The rows of a group lie close to one hidden flat surface of 13 dimensions, which passes through zero. Surfaces can cross.
Some rows, each with its group after it:
[ -5   9  -2  -4   8  -3  -9  -4   1 -13   7   4  -8   8  -4   2  -3   1
 -12  11   6   8  15  -5  10   7 -11]
z530
[ -3   7  -3   5  -4  15  -7   3   0   4  -1  10   1 -26   4  -2 -18 -11
  15 -11  -1  -9 -18   2 -22  -3  27]
z530
[ 24 -14   7 -11   2   9  17  13 -35  -6  -8  -3 -12   6   2  -6  -8  -4
  14   9  -8 -16   2   8 -10  12  10]
z530
[-12   1  -5 -11 -12  13  -2  -5  13 -17  -1  -4  -5   7 -17   8   0   0
  16  12   7 -13   4 -12   8  18  10]
z316
[  0 -14   7  -4 -27  15   0 -10  19  21   7   9  12  20  -6   2  -5  14
  -3  -4  -3   5  -3   7   5   3  10]
z316
[-11 -12  -2  -2 -17 -13 -10  -5  18  -9   9  -7   5  15   4   1 -11   5
   3   1   0 -14  -1  14  -6 -23  14]
z774
[-19   6   0  -9   2  10  11  -9  17  -2  -5   1  10 -19 -14  12  -5   1
  10  -8   3  -2  -4 -16  10   3  18]
z530
[ 10  -4  -4 -15  -6 -16  -7   5   2   0  13  -9   2 -12   4   6  15  -4
 -23  -3   4  10  -3   0   7 -11 -14]
z316
[ -6   5  -9  31  -4  10 -21   7  -5  12  28  -7  -7  14   1  -2   7  -3
   0   9   7   0  -4 -16   7   6   5]
z390
[ 21   1  17 -10  12 -10  -1  24 -22  -1  -1  -9 -11  -4  19   5  -3  -3
  -1   5  16 -11   5  -2  -8 -14  -6]
z530
[ -4  -8  -2   0 -13   4  -4  -8   6   3   2   8   1  -2   0  -3   1  -1
   8  -7  -6   3  -9  11 -12 -10   5]
z390
[-17  19  -9 -11   3   4  -6  -9  17  -5 -17  -1  10 -24 -20   3   4  -2
  -9  -3   0  10   2  -1   3  14   6]
z530
[  6 -17   7   3 -25  25 -22  -4 -33  23  -4 -17   9   1  -9   9  18   1
  -4  12 -19  18 -26  16 -22  11   0]
z774
[ 15  -9  -4  -2   6  -8  23  12   9  16  16 -12  -7 -13   3   6 -22  -7
  -8 -12  -2 -10   6  -8  13   7  13]
z774
[ -2 -12   1   0   1   6   6  -1  -6  -4   6   5  -1   2  -9   1   3   4
  -6   4  -9   4  -3   5   7  -3   3]
z530
[ -6  -7   2  19   2 -18 -21  12   9   4  15 -44  21  -9 -18  -7   2   1
 -17  35  18 -19  -2  11 -32   2  -4]
z316
[ -7  13   2 -12  18  -6  12  -1   7  -9 -30   4  -5 -24  -6 -13   1 -16
  28  -9  16   0  11 -16  -3 -10   1]
z390
[-17   2  -7  14  -2   5 -18   3   7  -8  23   3 -13  17  -9 -11  -1   5
   7  14  11  -4  11  -3   1  -7   9]
z390
[  6  -6  -1   0  10  -5  10  -6 -38 -10   8   0   7  -5   1 -10   8 -12
   7   4 -11  10  -8  -7  -5 -10  -3]
z530
[-17  12   8  -1  38   4   8  10   7   5   1 -12 -13 -21 -26   1  -5   0
   1  13  29   8  28 -23   6   3  -1]
z774
[ 11  -1  -1  10 -10  11  -2  -5 -14  19  35  -1   4   1  17  14  -1   0
   9 -11   1   0 -17 -17 -14   7  -2]
z316
[-2 -2  0  1 -5 10 -5 -8 -8  7  7 -2  5  0 -2 10  4  4 -4  0 -5 12 -8 -1
 -4  7 -3]
z390
[-16  14  16  21  -2  15 -19 -11   1  31  -6  -4   8  18  14  18  -8  13
   7  -8   4  14  -3  -6  -9  -5  -1]
z316
[ 23 -23  -9   1 -10  11  16 -11 -51  32  17 -29  22  -5 -16  -7  -1 -13
  -1   5 -33  19 -13   9 -19  31  12]
z774
[ -7   7  -8  -3  -2  12  -1  -9  24   8   5  12  -9 -10  -8   7 -12  -8
 -10 -10   2  18   2 -17  26  12   2]
z530
[ 10  -4   1 -11  -6 -11   8  -4   6   5  -7  -9  13   3 -11 -16  -4  -6
  -5   6   3   1  11   5  -2   8  -2]
z316
[-12  15  -8   8  10 -14   3 -13   8  -8   9  11  20   8  -4 -22   7   9
   3  -1   5   3  13   5  -9  -4  -4]
z774
[  1  -6  12   0  10  -4   5  11 -17  17  -7 -12  28 -34 -13 -14  16   0
  -8  -1  -2  10 -14  18 -19 -25  15]
z774
[ -6  -2   2   4   5   2  11 -11  17   5   1  16   1   4   0  -3  -9   3
  -2  -9  -2   9   4  -4   9  -6  -4]
z390
[ 10  -6   4  -5  -2 -13   0  13  -1  -8 -27  -5  -7 -12  16   1  -6 -13
   4  -7  -5 -13 -11  10  -2 -18   4]
z774
[ -6 -13  -6   1  -9   2  -9   9   0 -14   6  -1  -8 -12  -5  -3  10  -3
   5   5  -3 -14 -15  11 -11 -16  11]
z316
[ 15   9   2   2   9 -27  24  19   1   3 -18 -35  19 -10  14   4  29  -1
  19  -7  17 -36   0 -15  -9  10 -12]
z530
[-30   3  17  24  24  -1 -16  -3  11   4   8  -7  -1  15 -10   8 -12  15
 -20  18  12  16  15  -3   7 -21  -9]
z316
[ -1  13   3   9  11 -18  -6  19  21 -22 -27   5  -5  -9  16  -1   4   4
 -13  -1   7 -25  -2  14   3 -11  -8]
z774
[ -5   9   9  18  31   5   7  16 -15   0 -24  12 -22  -7  21  19  -9   5
 -16 -16 -19   6  -5   6  22 -12   2]
z316
[ 10   4   7  11 -11   9 -35  19  -2  12  -2  -4 -13  -2   9  -5  -8  -1
  -6  11  11 -10  -5  20 -30   0   6]
z530
[  7   1 -15   4   7  -8  10  15   7  -8   7  -1  -2 -11 -10 -18   0   1
  -7   4  -1 -18   9  12  -2  14  12]
z390
[-16   0  13  15   2   4 -14  -4   8   2 -15   8   8 -12   9   4  11  11
   3  -5  -1   2 -21  18 -27 -26  -9]
z390
[  1  10   3 -14  -2   3  -9   4  -3   3  15 -20   8  19 -19   4  -9  20
 -16  23  15  -5  28   8  -7  31   6]
z390
[ -3 -12   9 -14  11  10  12  -5 -17  -8   7  21  -9  -6 -10 -11  -9   1
   9  -1  -5  15   7   7  -4 -24  11]
z390
[-11  -7   7   6  -7   0  -3   1  19   1  -8   4   0  -1   4  -1 -12  -3
  14  -6   5 -13  -8   2  -1 -23  16]
z774
[ 15  16  -1 -15  24 -14   5  16 -26  -5   1 -14  -7 -17   0   4  15 -13
 -21   4   8  17  14 -20  26   6 -15]
z390
[-11 -21  -7  -2 -21   1  -1  -5   2 -14  -2  -8  -1  11  -6   2  22   4
  22   5  -8 -13 -11   7  -5 -11   4]
z530
[  4  -2 -12 -10 -13   5   7  -2  10 -11   7  -6  -9   0  -6   5  -7 -12
  21   4   7 -19   1 -22   6  22   8]
z316
[  5  12 -15   8  -9  11  -6   7  26  21 -23 -10   0 -19 -15  -7  10  -9
  -5  -2   1  -4  -2   3  -1  40   2]
z530
[ -6   9  -9   6   4   0   2  -4  -1 -11   9  -2   2  -7   1   1   3  -8
  14   1   6 -10  -7 -18  -3   5   1]
z530
[  5  10 -10   3  17  -7  11  -1 -13 -17   1   3 -14  -2  11  -5  -6 -14
  15  -1   0  -7   7 -16   0   8  -6]
z316
[-10 -18 -11  12 -10  11  -4   0   4  -1  17   5   6 -11 -16  -6  13   7
 -10   5 -19  -1 -21  22  -9  -5  13]
z390
[ -9  -1  -3  13   6  20  -5  -2   8  12  21  13 -24   6  -2  -1 -11   4
  17  -1  11   5  12 -13  -5   1   0]
z774
[  3   6  14  14  15  -2   8  10   8   8  -6   7  -5   5  18   5 -13   2
   0  -9  11  -5   3 -16  13  -9  -6]
z390
[ -8  -2  -2  -2   6  -3  -4  14  19   0   9   0  -2 -16 -14  -4   9   6
 -19   3   9   1   5   8   9 -14   6]
z390
[-26   3   1   9  -4  -4 -26 -19  -8 -11 -28 -20  12  14 -17 -11   9  -6
  16  24  -3  12   1   9 -22  -6  -8]
z774
[  0   5 -18   0  -2  16  10 -15   0   1   2  15   4 -31  -2   5  11   1
   7 -18 -18   5 -22   4 -22  25  -5]
z390
[  1  -1 -11 -14 -18   3  -3 -18 -20 -12  -4  -1  15   1 -15 -21  20  -8
  27   8  -6   4  -4   4 -25   9   2]
z316
[  8  -8  11  -4  -6  15  -6  -3 -15  15  -4  -5 -14  20  -6  -5  -4 -11
  19  13  14  15  12 -23   5   6  -8]
z530
[ -7   1   4  -6  25 -10  13  10  12 -16  -7  13  -9  -5 -14 -10  -3   4
 -19   8   7   6  20   3  22 -12  -5]
z316
[  2   2  -5 -16  12   5   6   6  -3  -5  27   4 -25  -4  -5   5  -4   3
   7  -1  15   1  21 -14   4   2   1]
z774
[ 10   4   1  -9  12   0   9  17  -9 -19 -10  16 -13 -19   8  -2   8  -3
   3  -5   2 -12  -6   1   3 -11   2]
z774
[ 15   2  -1   4  36  -3  33   1 -36   1 -17  11 -14 -19  10 -10 -17 -29
   8 -15 -18  20   2 -18  21  -6  -2]
z316
[-14  -8 -10  30  17  -2  10 -17  -6   3 -15 -18   4   3 -20 -17 -17 -23
  11  14 -20  11   2  -7   2  15  -1]
z774

New rows, each followed by its group:
[ -4   3 -15  -9 -14 -12 -20 -20  -7 -16  30  -6   5  20   3   9  20   5
 -12   9  -2  17   3  -5   2   5 -26]
z316
[ 16   7 -18  10 -12 -22   7  -1  23  13  -4 -14   5   2  20  -7 -16 -15
   7 -20  -4 -22   0   0  -5  20   4]
z774
[ -2  12   7  -1  13   6   5  -4  -8   4   5   3   5 -10  -2   3 -15  -6
   0  -2   7  11   4 -21   4   3   4]
z530
[ -6   0 -14  16  -2  -1   5   0  14  -9  -2  -6  10  -8  -9  -1  13  -2
  -5   5  -9 -12 -14  -1   4  19  -3]
z390
[  3   3   4  10   4  -5   0   5  10   8   4   4   6   3  10   0 -11  13
 -16  -5  -2  -8   1  18  -8  -1   3]
z530
[ 3 -8  8 10  7  4 10 14 -1 10  4 -8 -1 -1 -3  1  8  5  2  6  8 -9 -1 -8
  5 -3 -2]
z530
[ 18 -15 -15  -3 -14   3  10  -9 -17   2  10  13  -8   0  10  -6  -4 -19
   1 -14 -27  13 -14   1  12   1   2]
z530
[ 13 -14   1 -15 -18  13   0  12   4   7 -13  -2 -10  -5  -5   7  -7   4
  -9  -1 -12 -10  -6  23  -2  13  17]
z530
[ -6  -5  -1   2   1  -5 -12  13   4  -6  -3 -24  -7 -16  -4  13   1 -10
  -7   9   3 -11  -9  -3   4  -7   4]
z316
[ -9   0 -14  -7 -16  -3 -15 -20   6 -11   7   7  -9  19   7   9   7  -6
   0  -7  -9  18  -2  -8  20  -4 -13]
z316
[-14  16   2   0  15  -3 -31  11  -6 -34  12  10 -21  -6   6  -2  -5   0
   5  17  22  -9   7   0 -18 -25   0]
z530
[ 11  -5  -2   2   4  -5  -4   8  -7   1   8   6 -16   1   8  -5   3  -9
 -12   1   0  11   2  -4  13  -6 -13]
z530
[ 13   1 -15 -12   1   7  17   2  -1 -12 -11  16 -18  -7  -2  -6 -13  -8
   1  -7 -16  -8   6   6   9  25   6]
z530
[ 12  -8  -2  11   0  -2   6   9  -5  -3  14   8   0   8  11   0 -12  12
 -17   0 -14 -16  -6  23  -7   7   5]
z530
[ -8  -3   0  10  17 -12  20  -7  12 -17 -23  12   8 -14   1  -5   9  -4
  -3  -6 -12   0 -11   1   9 -10 -15]
z390
[  8  -8  -4 -13 -16 -14 -14   5   2  -3  14  -8   5 -10   1  -9  14  -3
   0   4  10  -6  -6  10 -20 -17  -3]
z316
[  7   6   5  -7  -9  -4   5  -8 -11 -10 -22  17  20   1  12  -9   9  -2
   8 -10  -9  -1 -15   4  -2  -8   2]
z774
[ -6  -5 -15   6   0   9  15 -13   3   3   9   4  10  -7 -23 -12   4  -7
   2   1 -12  10  -3  -8  10  20   6]
z390
[ -7   7  -3  11  15   7   5   3  -8  -2   3  -8   2 -11 -10   6   5  -1
  -1   7   1  -1  -3 -14   3  16   0]
z316
[-14  10  -6 -18  -3 -11  -9  -8   4 -32  -6   2  -4   1   6   5  -1   1
  17  -2   5 -11   5   2  -9 -12   2]
z530
[ 6 -4 10  9 19 16 29  3 -9  3  7 31 -1 -8 -2 -9 -7  4 -2 -9 -6  6 -5 -9
 15 -5  7]
z774
[ -6  -8 -17  11 -16   2  -4 -24  -2   3   7 -13   4  32 -16  -9  26  -8
   9  16  -8  20   4 -19  18  25 -28]
z530
[ -5  -3  -3  -2  14  -1 -11  19  -7 -21  10   9 -20 -34  -4   0  15 -10
  -9   5   7   3 -11  -1   5 -31   1]
z530
[ -9 -18   7  12 -15  16  -6   4  25  16   6  -7  -8  25 -16   8   7  17
  -5  14   8  -3   6  -1  14   8  -3]
z530
[ -7  20 -11  -2   2 -15 -11 -19  13   7   6  -5  11  -1  -2   2  21  -7
 -12  -7  10  30   9 -22  16   7 -30]
z316
[  6   8  -7 -10   6 -12   3  -2  -7 -22 -11   7  -6  11   8  -6   2   2
  -1   1  -6  -6  12  10   1   7 -10]
z316
[ 11  -9  -5  36   1  17   9  19  12  25   8   9  -7 -11  -1 -16  -2  -1
  -1  -3  -4 -14 -14   6  -6  15  10]
z530
[  0  -6  -3  -9  -5  -6   2 -12  -5  -6 -10 -10   6   5 -13 -19  -6 -18
  19  10   2   3   8  -5  -8   2   2]
z316
[  5   2  -6  -1   3 -13  -6  -2   6 -11  18  15 -11   9  16   4  -9   1
 -22  -6  -6   8   4   5  14 -10 -12]
z530
[-18 -14 -13  -4 -27   6  -6 -19  38  -9  -9  21 -11 -18   7  10   6  -9
  23 -27 -11  -2 -30  -1  -2 -24   0]
z390
[ 13  -7  16  -4 -13  -7   1  -6  -2  14 -10  18  17  12  21   2  -1   5
 -20 -17 -12  17 -13  12  11 -23  -8]
z774
[-10   4  -7   9  -6  -4 -20   5   7 -17  11  -7 -10  16   5  10   6   4
  -4  13   5 -13  -1  -3   7   0  -7]
z390
[ -1   1   8  -2   5   4   2   3  -2   0  -3  15  -3   1   4  -3  -1   8
   4  -5   3   1   4   6  -3 -12   4]
z316
[-21 -16 -20  33  -8  -4 -15  -5  15 -11 -14 -19  -5  -2 -15 -21  -8 -27
  19  16 -14 -16 -16   7 -10  -4  14]
z316
[  6  -6   0  -5  -4  -6   1   3   3  -3  11  -4   5   3  -4   0   2   7
 -14   8   1  -3   3   7   1   3  -3]
z316
[  2  13 -11   6   9 -10 -10  -1   0 -11  12   1   2   5  -1   0   2   6
 -35  12  -6   8   7   8   8  18 -17]
z530
[  5   8 -21  17  16 -19   0  12 -11 -33   1  -8  -7 -10   5 -19   6  -9
   8  14  -4 -31   0  14 -24  13  -4]
z316
[-11  -3  -7  10 -10   9 -14   9   7   4  10 -10   3  -7 -17  -9   8   1
   6  11   6 -10  -4   7 -10   1  20]
z390
[ -4 -12   2  16   6 -16  -6  -8  13  12  25 -18   7   5 -10 -15 -16 -13
  -5  16  15   8   9 -13  -6 -12  -7]
z316
[ -7  -7  -5   0   9  10  -5  14  -2 -17   0   8 -30  -8 -18  -9  17  -8
   8  16   7   0   5  -6  11  -7  -5]
z530
[ -3  -9 -10 -14   5  -2  -2   6 -26 -37  25   3 -11  -5  -7  14  21   7
 -19  15 -15   3  -8   7  11  -7  -7]
z316
[  5  -5   7 -11   1  10  10   4  -1   4  15  11 -15  -4   7  15 -12  -2
   2 -10   6   4   0 -20  18  -9   4]
z316
[ -7  27 -18  -4  14 -14   4  -5   2 -31  -1  -1   7 -10   2   3  -1   1
   0   0   0 -19   7  -4  -5  24  -2]
z530
[ -6   6  -6   3   5 -16   0 -15  -5 -11  19   6  17   4   9   4  -1   6
 -19  -6 -12  11  -4   5   3 -10  -7]
z530
[  2 -10  26  -9   2  -6   5  -6 -17  12  15  -6  13  15  13  18 -11   7
   0  -3   8  11   0 -15   5 -30  -1]
z530
[  5  -3  -3  13  11  -8  11   3  -8  -9  -8   6   2  -4   9  -6   6  -6
  -4  -2 -11  -3  -9  -1   7  -4  -8]
z390
[ -3  -1   9 -18   0   6   0   2  -9 -13  -8  -1   0   1 -11   4   4   7
   2  10   4  -2   5   4   0  -1   6]
z316
[ 15 -21  13   4  12  -3  14   2 -14  28  -5  -7 -14   1   9   0 -31 -15
  -6  -8 -12  20   5   2   7 -15   1]
z774
[ -2   8  -8  -7   3  -6   6   4  12  -5  18  11   8 -13  -3   0  16   7
 -14  -8   7   3   1  -5  12  -4  -3]
z774
[  6   2   5   4  14 -12   6   0   0   8   5   6   2  -4   6 -11  -4  -4
  -5  -5   8  10  11  -4  -2 -13  -9]
z316
[  4  -9   2   0  -5  -1   4   4  -4   6   0  -9  -1  -1   3   2  13  -7
  13  -3   5  -2  -7 -14   4 -10  -3]
z530
[  7   2  -4   4   2   0   3   2 -16  -6   9  -8   1   6   5   3  -4   0
   3   8  -4 -13  -2  -2 -11  19  -1]
z316
[  6   3  -2  -7   9   0  14  17  11   2   2 -11   0 -23 -10  12   4  -1
 -20   2   7  -6   0 -13  22  17   0]
z316
[  8  -7   1 -18 -10  -3  30 -14 -11  12 -29 -17  30  -1  -9   1   8   1
  13 -13 -21  -1  -5   7  -4  22  10]
z530
